Every row belongs to one group in each of 3 separate groupings. Each group adds its own fixed numbers to the row, and there is some noise. The rows also spread widely along 10 directions, which tell nothing about the answers.
Known rows, each followed by its group in each grouping:
[  0.2  11.2   9.2 -36.6  30.4 -39.4  12.7  44.5 -14.5 -19.4 -14.4   9.6
   5.8 -32.8 -18.5  -6.9 -26.4 -19.2  39.5  42.3  22.6 -10.1   1.4  12.2
   0.2   7.9 -15.6 -10.4  -8.8  10.1  12.7  -1.7] : K786 K922 dor
[ -3.0  -9.4  -9.8 -20.1  21.0  21.1   7.8  19.9  -7.3  16.7   6.0   9.0
 -15.6  22.8  10.8  24.4 -10.5  39.9  -1.1 -16.7  16.2  -3.6  22.0 -22.9
  23.7  16.9  23.1 -39.8   2.0  -5.9 -14.6  27.9] : K66 K291 las
[ 12.4 -10.4  -5.2  -2.7  23.1 -17.2   2.3  15.2   3.2  19.3   3.6   9.5
  -3.3   5.6  27.2   2.2  -8.0  14.0  -3.5   2.4   9.5   2.2   9.2 -18.8
   6.5  41.0  39.2 -19.7 -18.9  -3.7   7.2   1.8] : K438 K42 kul
[ -5.5  -3.8   4.0   8.5  -0.9 -30.6  -9.7   1.3   9.4  -9.1  -3.5  -8.9
 -26.3  -2.5  -8.7 -13.6   4.5 -27.6  -9.5  22.2  -0.1   2.8 -41.1  19.0
 -10.6  -7.8   7.1   3.2  11.7  -6.7  16.8 -34.3] : K786 K572 las
[ -0.8   2.7 -24.1  27.4  15.2  34.9  -4.1 -19.8   0.2   5.4  -0.9  -4.9
  21.6  -0.9   4.8  28.8  -0.3   4.3   2.8 -48.2 -17.6  -0.1  32.4 -32.0
  -2.6  27.0   3.2 -13.9 -10.5 -12.2  -7.5  37.8] : K66 K528 rebe
[ -2.5   4.9   5.4   4.2  -7.8 -23.5 -14.1   9.7   0.9 -13.5  -9.3  -2.7
 -12.2 -19.7 -25.9  -9.0  -9.3 -27.4  12.8   6.6   5.6   3.4 -30.0  29.5
 -24.4  -3.5  -5.5  -4.0  13.0  -2.4  16.1   4.6] : K438 K572 Mogo
[ 20.1   8.0 -27.1  29.2  13.2 -13.8  18.8  10.0  24.6   3.0 -14.9  14.7
   6.1 -20.8  -5.4   9.1 -10.6   8.0 -30.7  51.2  -1.6 -17.0   5.1  -5.9
 -16.7  21.2  30.8 -14.0  -9.8  -5.8  23.5  -5.0] : K786 K528 rebe
[ -4.2  -5.5 -11.2  26.7  13.1 -13.6 -15.1  -5.3  24.1  22.2  -6.8  -5.8
  -8.7  28.9  18.9   9.9   3.7 -19.7 -17.4   7.9   1.6  23.3 -24.4   1.5
   7.3  11.4  34.3 -15.8  -2.1 -16.6  28.1 -22.1] : K786 K899 kul
[-11.0  -2.7 -23.6  30.6 -17.2  31.5   5.5 -11.7  13.4   1.7  -7.4 -11.5
  16.2  13.6  20.4   0.2  15.9  12.2 -32.0  10.2 -17.3  12.5  10.6 -22.7
  26.7 -26.2   0.9  18.4   3.1  27.8   5.2 -15.2] : K66 K922 dor
[ 23.3  -3.2  -5.8  12.6  14.6 -34.0 -15.9 -17.6   8.6  18.4   0.4  -3.3
 -12.9 -25.4   8.5  -4.9  -4.7 -38.1   6.2   1.4  -7.1  -7.5  -2.4  14.1
 -19.2   9.4  18.0  -6.0 -21.6 -16.3  18.8 -20.8] : K66 K291 Mogo
[ -9.9 -28.6 -13.5   1.3  18.5  -5.0  -2.0   4.8   0.5   2.4   6.9 -11.5
  -6.9  18.4  41.4   5.9   9.6  -1.8  -9.1 -29.7 -34.6  11.5  38.7 -25.2
  33.6  12.5  17.8  14.7  -1.5  17.4   2.6  -3.5] : K438 K42 dor
[-12.1  -8.3   5.3 -26.8  15.0   0.9   9.9  13.7  -1.4  10.2   4.4  -0.3
 -15.2  20.0  17.7   4.3  -4.2   2.9   3.3  10.3  -1.7   4.9  12.3   8.8
  30.1 -12.3   5.4   2.5   6.8   7.1   5.2 -10.5] : K66 K899 Mogo
[-23.1  -8.5  -6.8   5.3 -19.0  37.4  -3.0   9.7   0.0  -8.9  -2.6  -7.7
  -0.6  25.0  -0.5   4.4  13.2  19.9 -14.3  -8.7  -4.4  15.4 -12.2 -24.0
  31.5 -18.4  -9.2   6.1  14.9  22.4 -12.9  12.1] : K786 K922 las
[ -0.7   3.1  -0.8  18.2  -5.8  36.5  -7.0 -16.5  -2.8 -15.4  10.0 -16.8
  11.1   2.3   8.0   1.1  24.8  11.7 -20.8 -36.0 -21.7  -6.6  -1.3 -37.7
  10.2  18.6   4.8   9.1 -13.9  16.4 -35.7   8.4] : K66 K899 kul
[  5.6  -3.2  -8.5   0.2  15.1  -6.9   4.4 -13.8   2.9  16.7   5.7  -6.8
  13.6 -10.8  39.1  -6.7  11.7 -10.8   6.7  -9.4 -11.9  -0.6  37.6 -19.1
  16.5  12.3  11.1  19.1 -32.7   6.0  -2.8 -18.5] : K66 K899 kul
[ 13.4  20.7   2.9   2.0  -1.7 -11.8 -10.1  17.7  -0.7   2.9  -7.4  10.3
  12.4 -37.8 -28.6 -17.0  -3.8  -1.0  23.1  10.2  52.7  -1.2 -37.0  -5.4
 -19.3  28.5   9.6 -16.5 -25.1  -0.7  -0.1  17.1] : K786 K572 las
[-36.4 -16.1  -9.8 -13.6   2.4  11.1  -4.4   0.3  -7.0  -0.1   1.3 -18.5
 -24.5  26.7   8.9  11.4  -6.7 -12.7   4.3 -15.6 -20.8  18.1  23.3  22.1
  20.7 -50.9 -25.6  12.2  39.7  -1.3   7.5 -15.6] : K66 K572 dor
[ 13.9 -19.0  -9.2 -16.8 -31.1  -5.3 -12.6  12.8   3.2  20.4  25.8   8.8
 -36.8 -14.1  -5.6 -11.5   2.3  20.6 -17.1   5.4  12.8  -0.9  -5.2   1.9
  15.0 -27.9  10.8  15.2   5.1  16.2 -22.2 -18.6] : K786 K572 kul
[  9.5  -2.3 -10.0  -0.1  -6.3   1.5   1.5  -0.1  -0.8   6.7   8.2   6.3
 -12.2 -12.0  -2.0  -2.1  -3.5  12.1 -15.8   7.7  -2.4  -5.2   8.3  -6.3
   3.7  -1.2  10.4   1.9  -5.5   6.2 -15.6  -6.4] : K66 K528 kul
[  6.6 -12.2   1.8  -6.2 -49.6  11.7 -20.0  -1.3  -9.6 -13.5  19.9  -7.1
 -25.0 -23.5 -31.6  -4.0  -0.4   1.0 -15.2 -11.9 -24.0 -12.1  -6.0  21.0
  -8.3 -46.2 -24.7  26.3  16.5  15.2 -26.5   5.0] : K438 K922 Mogo
[ 29.1  -6.5   1.9  -5.2   9.2   1.2   6.3  -1.9  -1.1  10.9  15.1  -3.1
 -10.2   5.7  28.9  -6.8  13.9  27.1 -32.2   2.3   5.8 -16.5 -12.9 -30.0
  13.8  33.3  42.1 -11.6 -19.5   5.9 -29.0 -18.1] : K438 K291 kul
[  3.5 -23.8 -18.1   8.5  18.5 -10.1   3.4 -15.3  -0.1  10.3   3.5 -12.9
 -11.5  13.2  34.7  26.5  -0.8 -10.6 -16.2 -16.4 -45.1  -8.2  45.6  -1.9
  -1.3  -4.5   8.2   0.6   2.0 -19.7   7.0 -15.4] : K438 K922 kul
[ 15.7  13.6  11.4 -12.4  23.7 -20.2   8.9 -12.1 -16.0  -6.5  -1.0  -6.8
   4.4 -25.4  -3.9   3.9 -14.5 -19.4   9.9  21.7  -1.5 -30.0   7.1  20.9
 -37.8  -1.9 -18.4 -11.9 -14.8 -32.7  -6.2 -22.3] : K66 K922 kul
[  7.6  10.1 -15.4  28.1  12.5  15.6  15.7  -4.0  17.4  10.6 -12.2   3.5
   1.1  12.9   0.8  17.3  -2.7  19.6 -38.7  31.5  -1.7  -6.0 -13.1  -2.2
  -8.9  10.1  35.1 -27.3   1.2 -11.1  13.8   0.6] : K66 K528 Mogo
[  8.8  -2.3 -12.6 -13.7  16.3   1.1  19.8   4.6   2.0  17.6   3.2   1.1
  -4.7   5.8  12.5  25.8 -17.5  11.3 -10.8  13.9  -4.2 -18.3  38.7  15.6
  -6.9  -7.2   8.8 -11.7   0.7 -29.5   6.0  -2.5] : K438 K899 rebe
[  0.2 -13.7 -27.7  21.7 -23.4  -1.5 -28.5  -4.1  11.1  23.1   5.5   1.7
 -25.3  -2.4 -14.6  16.5 -16.3 -13.0 -11.5 -14.3  -7.8  14.6   9.9  21.5
 -12.3 -37.9  -2.1  -7.5  16.3 -19.2  10.8   3.7] : K786 K291 kul
[  4.4 -16.1 -16.5  17.2 -10.0  13.6   2.2  -6.1  15.4  25.1   7.4  -0.2
  -2.4  21.5  36.6   1.0  10.8  26.5 -37.6   4.9 -10.1  10.0  13.6 -18.8
  17.1  -0.8  30.8   7.9  -5.0   5.8   1.9 -15.0] : K438 K42 kul
[-27.4   0.2 -27.2  32.1   3.5  21.3 -13.0  23.4  23.0  10.1 -21.6  10.6
  18.8  19.7  -0.9  20.5 -15.0   4.5   7.9 -11.7  11.2  40.7   6.5 -17.9
  12.4  15.2   8.6 -17.3  12.6   6.4  39.0  46.1] : K786 K42 rebe
[-15.3   0.5  -0.7   2.3  -5.6  39.3 -20.2  -4.6 -12.0  -7.5   4.0 -17.6
   1.1   7.6 -15.6  14.5   8.3  -0.8  14.0 -54.3  -2.3   7.6  -9.3  -6.8
   0.5  -9.8 -21.1  -3.8  16.3  -2.1 -23.8  34.9] : K786 K572 Mogo
[ -1.7  22.2   8.8  -4.2  21.2  12.5  16.2   5.7 -11.0 -13.7 -10.8  -4.9
  24.6  -3.5   2.2 -16.2   5.4   4.6   4.3  17.3  19.0  -0.8 -19.7 -23.4
  14.4  27.4   5.3  -8.5 -15.6  16.2 -11.6  -4.8] : K66 K528 dor

New rows. What belongs after each?
[  1.5   5.9  -4.8  18.3  27.4   0.0 -18.5  -7.0   7.5  16.8  -4.7  -6.2
  -5.4  12.9  -6.6  34.8 -14.3 -17.3   6.6 -24.9  -1.6   4.6  -4.9  12.3
 -20.1  20.7  21.7 -41.5  -1.5 -38.8  21.5  21.0] : K66 K899 Mogo
[  2.5  -4.1  -6.4 -23.5 -10.2   7.2   0.0   4.8 -20.0  -4.8  10.3  -1.6
  -9.7 -25.4 -24.8  11.0 -16.0  -0.7  13.2 -18.0 -14.5 -18.1  36.0  23.1
 -13.2 -22.2 -26.2   6.3   6.2  -9.4 -21.4  27.4] : K438 K528 Mogo
[  5.0  -4.4  19.5 -14.5   9.2  15.7  12.4  -8.0  -0.8  17.3  10.1 -11.5
  -8.3  37.7  31.0  -4.1  13.5  19.1 -29.5  18.3   7.9   0.1 -32.9   2.9
  15.2   0.0  23.1  -6.0   4.3 -11.7  -9.8 -30.0] : K438 K42 Mogo
[ 17.8  16.4   7.6 -13.7   7.6   9.1  12.0   9.9  -2.6   5.4   2.0   2.9
   0.6  -9.5 -17.6  13.5  -6.9  14.2 -11.9  28.6  17.5 -25.6  -9.6  15.5
 -18.0  -1.5   5.8 -20.8  -8.0 -21.1 -13.2   0.9] : K786 K899 Mogo
[ -4.2 -11.2  11.2  -8.8  26.8  -0.2   6.6   3.1   0.6   5.3   1.9  -8.2
 -26.9  43.2  13.1  23.8  -9.4   6.0 -23.4   6.3 -11.3  -6.4 -17.8  21.1
  -6.4   5.7  21.5 -30.7  23.4 -35.0   8.9  -9.1] : K438 K42 Mogo
[-17.4 -20.1  -2.6  23.2   6.3  -0.8 -24.2 -12.8   6.8  -0.5   3.1 -16.8
 -15.6  32.4  21.8   6.0   9.8 -20.4  -6.9 -31.6 -27.5  27.2 -18.3 -18.3
  23.2   6.7  10.5  -2.1  10.1   8.0   9.8 -13.5] : K66 K922 kul
[ -3.2  -6.5  -6.7 -31.8  -3.4  18.5   9.3   6.2  -7.4  35.2   9.4   2.3
  -9.4  18.1   1.6  21.7 -23.2  17.9   2.9  20.4  22.9   4.7  16.9  26.0
   8.3 -47.6 -17.6  -8.0  16.8 -27.9  -0.7  -9.3] : K786 K922 rebe
[-32.7 -20.6 -10.8  -2.8  21.3  21.4   0.2   9.0  -6.5 -10.9  -2.6 -11.6
 -14.7  38.8  12.7  32.8  -8.3   3.5  -8.2 -28.8 -34.6   9.0  32.9  -2.3
  10.3 -10.9 -12.7  -8.6  31.9 -13.6  -1.4  13.2] : K786 K42 kul
[  6.3  15.9 -18.8  41.6   0.1   1.5  -2.7   2.8  19.4 -10.6 -17.3  -4.7
   8.8 -14.3 -18.2   4.5   4.8  -1.1 -26.7  18.3   4.0  -6.7 -29.3  -6.7
 -25.6  13.9  20.6 -15.5  -0.5   1.1  16.0  -1.6] : K786 K572 dor
[-25.4  -6.6   3.0 -26.0  59.6 -12.4  13.2  26.4 -10.3 -10.2 -10.1  -6.2
 -13.3  35.7  13.5  36.2 -21.0 -11.4  14.1  -3.0 -10.3   0.2  21.0   8.5
   8.5  17.5   1.5 -34.9  16.3 -28.6  12.0   6.6] : K786 K899 kul
[ -2.0  -0.8  -1.5  12.0  -9.3   6.4   2.7  -8.1   6.5  -4.1  -6.9 -12.8
   3.1  13.5  26.8 -22.7  18.5  -2.1 -23.7  14.1  -7.4  11.7 -21.3 -14.3
  20.9  -1.4  10.6  14.7   0.4  22.5  -3.8 -27.8] : K438 K291 kul
[ -8.9  11.9  17.0 -12.2  23.6  10.4   3.5  15.8 -11.8 -14.1  -9.0  -5.4
  18.5  -0.8  -3.9  -0.8  -0.4  -6.0  21.4  -6.1  11.2  -0.5 -13.6  -8.0
  -2.0  24.8  -9.5 -10.8  -7.4  -2.3  -6.8  21.6] : K786 K42 Mogo
[ -9.5   0.6  -6.3  11.7  11.8  16.7 -11.9 -12.6   4.2  24.1  -5.3 -14.5
  -7.4  25.6  -2.2  27.4  -5.0 -11.7   1.7 -18.5  10.4  14.9 -19.0  23.0
 -16.1 -16.2   1.3 -26.6  19.2 -42.0  14.6   3.6] : K786 K572 Mogo
[-17.0 -26.6 -20.2   8.9  -3.5   7.7 -13.7   5.3   7.7  14.3  10.1   3.3
 -14.6  19.6  24.3   8.5  -2.9   6.9  -4.3 -30.4 -19.9  23.4  31.9 -19.1
  27.4  -2.7  10.1   7.3   7.6  14.8   5.2  10.7] : K66 K42 kul
[  9.2 -15.9   0.2 -28.7 -17.1   2.1 -25.3  -1.6 -22.7   8.9  32.7  -4.9
 -26.5 -33.1 -23.1   2.2  -1.4  -0.8  25.9 -56.7   4.7 -12.6  22.1  -0.3
  -5.2 -16.8 -22.4  14.7  -7.3  -9.0 -44.5  19.5] : K786 K572 las
[ -5.1 -15.7   1.3 -42.1 -13.1  11.1   6.4   5.3 -16.4  15.9  20.3  -2.0
 -31.2  16.9  -0.2   3.3 -14.9  13.1  -3.6   4.9   1.6   2.2  11.8  26.6
  21.0 -41.5 -17.0  11.4  25.6  -9.3 -18.7 -11.3] : K438 K528 rebe
[  6.7  21.7  -0.1 -16.7  23.6   4.6  34.5  17.1  -9.7  -4.4 -14.3   9.2
  39.8 -31.7  10.8  -7.5  -6.1  14.2   9.7  39.9  18.8 -23.1  36.2 -10.0
 -11.7  12.0 -14.5   2.2 -30.2  -2.5  -8.0   1.7] : K786 K42 kul
[ 15.8   5.8  26.1 -39.9  27.2  23.3  17.4  -2.0 -32.9  -5.4  19.6  -8.5
   8.9  -0.1  14.6   4.1   5.9  28.7   7.1 -11.9  10.5 -30.2   1.4 -27.9
   6.3  24.0  -6.0 -14.4 -21.6  -5.5 -55.8  -2.2] : K66 K922 kul
[ -6.0  -9.2  13.9  12.1 -30.6  -3.8 -36.9 -12.1  -1.5 -18.0  15.0 -19.9
 -32.5  10.6 -21.8  -9.4   7.3 -26.5 -20.0 -26.7 -22.5  12.1 -48.6  17.4
  -8.2 -12.0  -2.3   9.4  20.0  -2.1 -14.5 -11.7] : K438 K899 kul
[ 35.5  -1.5 -21.5  13.6   5.2 -24.8   7.2  -6.3  10.7  18.3   7.1   9.7
 -20.6 -30.9 -14.7  15.3 -10.2   5.4 -32.6  31.5  -6.6 -35.8  16.9  11.5
 -35.0   2.8  27.2 -16.0 -18.7 -34.8   0.7 -13.3] : K786 K528 las
[-37.3   8.7 -15.6  24.0  22.9  21.4   1.9  -5.4   0.7  -4.4 -25.9  -8.5
  33.8  12.3  10.7  19.7  -9.2 -15.6  22.6 -23.6 -10.0  19.3  38.8  -4.3
  -8.1   7.5 -21.9 -11.1   2.5 -16.8  29.9  32.5] : K66 K42 las
[  9.1  -1.0  -9.8  18.6  16.6  -5.9  10.9   5.2  19.6  -2.4  -4.8   4.0
   0.2  -3.9  25.4 -12.5  13.7  13.5 -23.0  20.8  -2.3  -5.9 -16.0 -36.8
  16.1  39.1  39.7   0.0 -13.3  27.3   7.0 -15.4] : K66 K572 rebe
[-13.8   8.0  -2.6 -10.8  -6.4  33.0  20.6  14.9  -0.5 -12.9  -6.7  -2.3
   4.5  10.0  -1.6  -3.1   3.6  25.2 -14.5  23.7  12.0  -2.4  -9.8  -6.6
  14.9 -18.7 -14.9   7.3  20.8  14.5 -13.9   0.1] : K786 K572 rebe
[  4.6  -4.9   7.6  -9.0   6.7  -3.3   4.9  18.1  -9.0 -36.2   6.4  -1.3
 -10.8 -14.8  -0.8  -8.9   7.8  14.6 -13.9   2.8 -22.0 -22.0  -3.9 -33.7
  14.1  24.1   6.0   3.9  -7.7  35.7 -29.0   0.2] : K66 K922 kul
[  0.1   6.4  -6.6 -11.5   3.4  -4.8  -4.8  -9.3 -10.0  21.6   4.4  -5.9
  -7.4  -5.1 -13.8   7.6 -23.8 -17.5  12.0   5.4  12.6   3.0  12.2  34.1
 -12.8 -32.7 -14.4  -8.6   5.4 -30.5   6.6 -12.3] : K66 K528 dor
[-16.3  -4.7 -35.0  40.7  -6.8  35.2   0.3 -21.1  13.6  11.3 -10.6 -14.5
  14.2  12.3  18.6  24.8  11.6   2.1 -22.2 -21.9 -24.5   9.7  34.8 -10.3
  -3.9 -25.1  -6.3   7.8  11.6  -8.8   6.3   4.5] : K786 K572 kul
[ -7.6   3.1 -22.7  33.0 -17.1   5.3  -0.1 -16.8  11.9  -9.8  -9.9  -6.7
   6.1 -26.5  -1.8  -3.9   8.9  -9.3 -14.8   4.6 -25.1  -8.7  25.1   0.1
 -16.9 -17.9 -11.0  22.2  -3.7   7.5   9.9  -4.0] : K66 K572 las
[  4.8   2.0 -25.7  34.4 -20.4   2.9 -10.0   5.3  25.9  35.2  -4.5  18.7
  -5.4   7.1  -2.5  -3.0  -9.5  19.4 -23.5  26.2  27.8  29.0 -24.8  -8.5
  11.1   2.6  40.6 -17.4  -3.9  10.1  23.1  -0.4] : K66 K528 kul
[  2.3  -7.8 -25.9  46.7 -13.1  -7.8 -24.0 -37.3  20.7  21.5  -0.4 -17.8
  -8.2  -3.5   8.8   8.0   8.3 -35.9 -19.2 -12.3 -23.3  11.0   2.3  16.1
 -27.0 -27.8   2.9  12.3   3.1 -28.6  21.5 -29.0] : K786 K572 kul
[-20.2  21.7   4.8   5.5   6.6   7.8  15.5   5.4   0.7  -1.7 -28.2  -0.3
  29.0   6.2   2.9  -8.6  -5.2  -6.5  14.5  39.4  27.5  15.1 -17.1   6.0
   3.0  -6.2 -14.7  -8.6  -1.5   0.0  24.7  -5.9] : K66 K922 las
[ 34.1   1.8  10.3  -5.6 -22.7 -10.7 -15.2 -19.6  -3.7  14.6  23.1 -11.7
 -20.5 -21.7 -18.8 -10.2   1.2  -8.3 -23.3  18.8  11.0 -19.5 -39.7  20.0
 -19.2 -29.6   0.2   6.4 -11.7 -19.3 -22.7 -43.8] : K786 K922 dor
[ 31.9 -25.8 -15.7  -5.9  -2.0 -27.7  -8.4  11.3  -0.4   8.8  22.3   4.9
 -38.0 -23.8  -5.4  18.7 -14.6   8.9 -22.2  -5.1 -25.0 -26.7  28.9   1.6
  -7.0  -1.3  25.1  -7.6  -5.9  -3.5  -6.6  -6.5] : K438 K922 dor
[ -2.4  32.0   7.1   2.3   6.8  17.7  11.9  20.7 -19.9 -37.5 -23.1   0.5
  49.4 -36.1 -28.0  -1.4 -11.4   4.0  26.9   3.0  17.2 -15.5  -0.5 -14.1
 -27.1  29.9 -29.0 -15.4 -15.9  10.2 -14.7  46.2] : K438 K922 kul
[-19.9  12.9 -27.4  22.9   8.0  16.5   9.5   7.5   6.6  17.3 -29.0   2.4
  39.6   3.5  14.2  13.5 -11.3   2.4  19.2  -0.2  20.5  24.6  30.5  -2.3
  -6.5   1.1  -3.9 -13.2  -0.6  -7.6  32.7  24.9] : K438 K572 kul
[  1.8   0.0 -22.7  25.0   7.0  -0.3   5.4  27.6  13.3 -19.8 -12.0  10.9
   5.4 -20.4  -3.7   5.0   1.8  19.2 -15.7   4.4  -6.1  -9.5   8.0 -35.7
   0.8  35.1  24.1  -8.5  -8.4  29.0   0.1  24.8] : K786 K572 kul
[  5.5 -23.1  -7.4  -7.0  11.3  16.8  -7.1 -29.3  -3.7  29.9  24.4 -16.6
  -3.6  13.7  38.3  14.7  11.7  -6.4  -3.3 -41.1 -24.8  -0.7  38.3 -12.9
  14.1  -9.2  -5.3  21.2  -9.2 -25.3 -17.5 -15.4] : K786 K42 rebe
[ 16.5   1.2  -8.2   9.6  11.1 -19.8  24.1   1.5  12.1  -8.3  -6.4   2.3
   0.6 -14.8  14.3 -12.4   3.4   0.7 -31.7  45.2 -15.5 -20.0  -3.8  -9.1
  -0.4  22.5  24.0   8.9 -12.2  10.4   5.7 -25.4] : K438 K528 rebe
[ 22.1  -0.5  24.9 -44.5   6.9 -12.3   9.8  23.1 -19.2  -3.1  11.9   5.3
  -5.2 -17.5   3.0 -20.7   2.0  16.7  11.3  18.9  23.3 -18.4 -23.4  -9.7
  15.6  19.4  10.0  -0.2 -20.6  21.0 -26.5  -6.5] : K438 K922 Mogo
[  3.8   5.1   1.6 -10.4  23.9  14.4  -2.6  10.1 -14.6  -9.4   6.7  -5.4
   0.5  -4.7  -5.2  13.7  -0.5  17.8   8.8 -31.5  10.3 -13.5  -0.1 -26.8
   3.5  31.7   9.8 -24.3  -7.2   1.7 -24.2  22.4] : K66 K572 dor
